The rows come from 4 hidden closed curves, with some noise, and rows from the same curve form a group. Each curve winds through 4 dimensions. The rows are also pushed far along 3 directions, which tell nothing about the answers.
(in the rows, 128 means zero)
Some rows, each with its group after it:
[127 153 129 136 127 169  87 131 172 152 180 140  87]
P
[186 122  64 188 174 141 102 169 140 158 129 138 197]
K
[136 155 148 127  99 113 128 119 130 110 118 140 169]
P
[131  98 121 146 141 104 150 131 112 146 115 132 151]
P
[ 95 131 162 164 102 177  96 139 138 115 193 189 129]
P
[143 176  69 146 181 127  99 118 160 224 130 137 172]
K
[138  96 144 131  93 134 129 141  99  52 111 121 129]
D
[139 167 118 126 140 129 102 117 149 140 153 119 129]
K
[147 120 107 164 145 180 101 174 129 105 146 142 155]
J
[113 116 118 143 144 170  93 133 134 138 167 138  85]
J
[ 84 182 193 122  79 153  94  95 174 131 216 163  78]
K
[137 119 142 101 115 103 149 119 122  95 107  90 104]
K
[118  87 123 132 123 134 140 138  99  99 108 139 144]
J
[195 108  58 142 171 165 105 175 152 133 114  95 148]
P
[112 158 146 105 118 131 114 108 137 121 138 112  91]
P
[125 109 104 156 162 159 108 139 147 177 159 136 105]
P
[169 110 101 150 138  88 145 143 119 153  95 118 137]
K
[147 148 111 110 149 101 134 122 140 156 100  91 123]
J
[126  97 142 116 105  94 158 119 108 107  93 108 110]
J
[ 97  64 142  82 141 130 172 140  58  40  78  85  84]
D
[ 83 158 181 132 118 122 132 115 119 123 175 159 120]
D
[145 108 119 172 155 130 138 157 130 145 152 149 155]
D
[ 62 108 192 115 101 195  91 140  94  44 192 144  16]
K
[ 95 163 127 140 150 132 102 108 134 172 160 148 137]
P
[150  90 147 171 107 172 108 186 115  57 164 130  83]
J
[ 55 125 188 121  92 183 116 116 131  96 181 182 101]
K
[128  75 147 146 124 152 119 165  78  45 144 109  65]
P
[127 114 125 113 109 138 124 124 141 127 112 120 104]
D
[113 158 179 123  94 120 145 127 145 126 125 148 147]
J
[155 112 107 149 163 100 158 149 115 140 113 122 176]
D
[125 136 126 110 142 129 120 129 102  96 123  99 111]
K
[105  97 149 115  87 163 117 125 128  94 125 126  77]
D
[186  95  84 153 155 115 126 164 116 124 105  87 118]
K
[ 83 137 189 117  68 125 134  97 144 131 148 155  79]
D
[141 142 122 139 136 132 107 134 126 120 144 116 117]
P
[149 145 102 128 142  91 152 124 119 142  79 122 214]
J
[141 160 155 124 114 109 146 136 148 134 109 119 150]
J
[105 166 190  78  93  73 184 102 109  93  68 115 167]
J
[147 154 141 148 100  94 129 112 151 151 131 146 168]
D
[166 137  84 147 171 105 137 144 116 141 100 113 205]
D

New rows. What belongs after each?
[131 110 129 137 117 132 119 142  90  77 129 118 115]
J
[109 135 127 128 132 134 101 112 125 144 149 130  94]
J
[133 106 181 136  90 150 137 166 115  54 134 122  84]
J
[ 72 138 191 119 100 114 156 104 118 120 147 161 121]
D
[108 129 166 134  81 176 105 139 160  98 167 163  99]
P
[150  95 112 126 119  90 160 130 110 123  78 112 156]
J
[157  82  79 163 153 148 128 163 122 133 116 138 173]
J
[138  80 129 142 119 120 153 150 100 114  98 130 115]
K
[119 143  99 153 147 144 100 117 156 195 155 165 167]
J
[115 159 149 102 127 111 155 122 110 107  91 121 177]
J
[ 91 125 177  83 107  90 168  98 101 101 106 102  79]
D
[177 103  77 180 176 193 110 203 165 149 133 131 173]
J
[113 123 120 108 141 156 133 127 136 116 125 131 157]
K
[132 116 130 116 100 141 110 130 119  88 110 117 111]
D
[177 140 119 114 144  90 162 146 133 120  70  82 160]
J
[162 113  88 147 149 163  96 150 148 139 135 108 109]
D
[ 97  86 134 125 135 142 139 142  94 110 110 131  89]
K
[ 84 172 156 104 121  96 141  88 109 150 108 152 163]
K
[135 205 145 143  94 124  99 101 206 201 169 176 169]
P
[139 130 110 135 151 109 126 132  97 123 118 109 137]
P
[108 112 202 114  76 132 135 146  91  24 131 115  64]
J
[134 159  88 138 170 168  97 126 179 193 159 143 171]
K
[132 135 146 107 104  99 152 105 144 128 117 120 154]
K
[105 165 141 127 146 163 111 132 153 149 144 152 148]
J
[138 114 133 149 118 104 139 133 121 148 116 132 109]
K
[137 119  97 140 148 128 110 121 118 143 126 127 135]
J
[ 53 165 200  71  86  69 166  65  96 145 104 148 104]
K
[143 105 140 164 105 130 133 153 137 122 135 145 138]
J
[127 187 133 104 115  96 105  84 150 163 120 118 137]
D
[128 129 136 156 127 138 102 142 112 123 155 137  88]
K
[150 221 126 138 136  96 107 103 175 194 133 127 185]
J
[ 84 132 174  97 118  86 179 101 103 120 113 137 138]
D
[152 138 110 165 140 152 123 153 156 151 128 148 190]
J
[155  85  69 120 170 109 143 136  84 111  69  83 154]
J
[ 93 134 146  83 106 119 143 102  89  78  84 121 140]
D
[127  98 109 208 141 225  56 174 154 146 227 191  96]
J
[127 122 117 107 108 133 120 119 131 111  93 119 128]
D
[152 172  84  95 179  79 162 113 148 193  51  95 230]
J
[136 120 125  97 130 107 161 115 137 130  94 108 163]
K
[135 128  80 137 165 135 111 125 133 170 124 129 156]
J
[113 135 139 134 134  88 133 108 103 138 126 127 130]
P
[150 137 129 148 100 128 103 130 140 118 140 132 127]
D
[117 101 129  86 133 126 157 122 113  99  93 100 120]
K
[110 115 163 107  98 119 158 118 129 105 119 134 134]
K
[158 124 137 198 116 182  99 175 187 159 187 177 133]
J
[142  90 108 111 116 140 124 141 108  75  82 102 129]
D
[159  81  64 181 184 174 107 181 135 171 134 140 123]
K
[124 169 135 107 125 125 111 109 145 140 138 115 103]
P
[140 155 115 133 150 140 127 149 140 138 108 127 190]
J
[112  79 116 119 138 137 149 133 100 110  99 125 130]
J
[108 103 168 147  95 142 113 141 113 109 162 144  41]
K
[151 137 157 145 105 126 129 152 132  98 134 126 118]
J
[ 93 133 139 100 144 145 139 124 118 124 109 124 126]
J
[119 167 139 125 120 126 121 112 135 128 143 148 178]
K
[157 118 122 167 112 123 116 138 151 157 151 139 125]
J
[181  98  56 187 187 165  95 184 129 151 136 120 141]
K
[178  81  77 210 149 193  67 183 150 141 190 147 106]
J
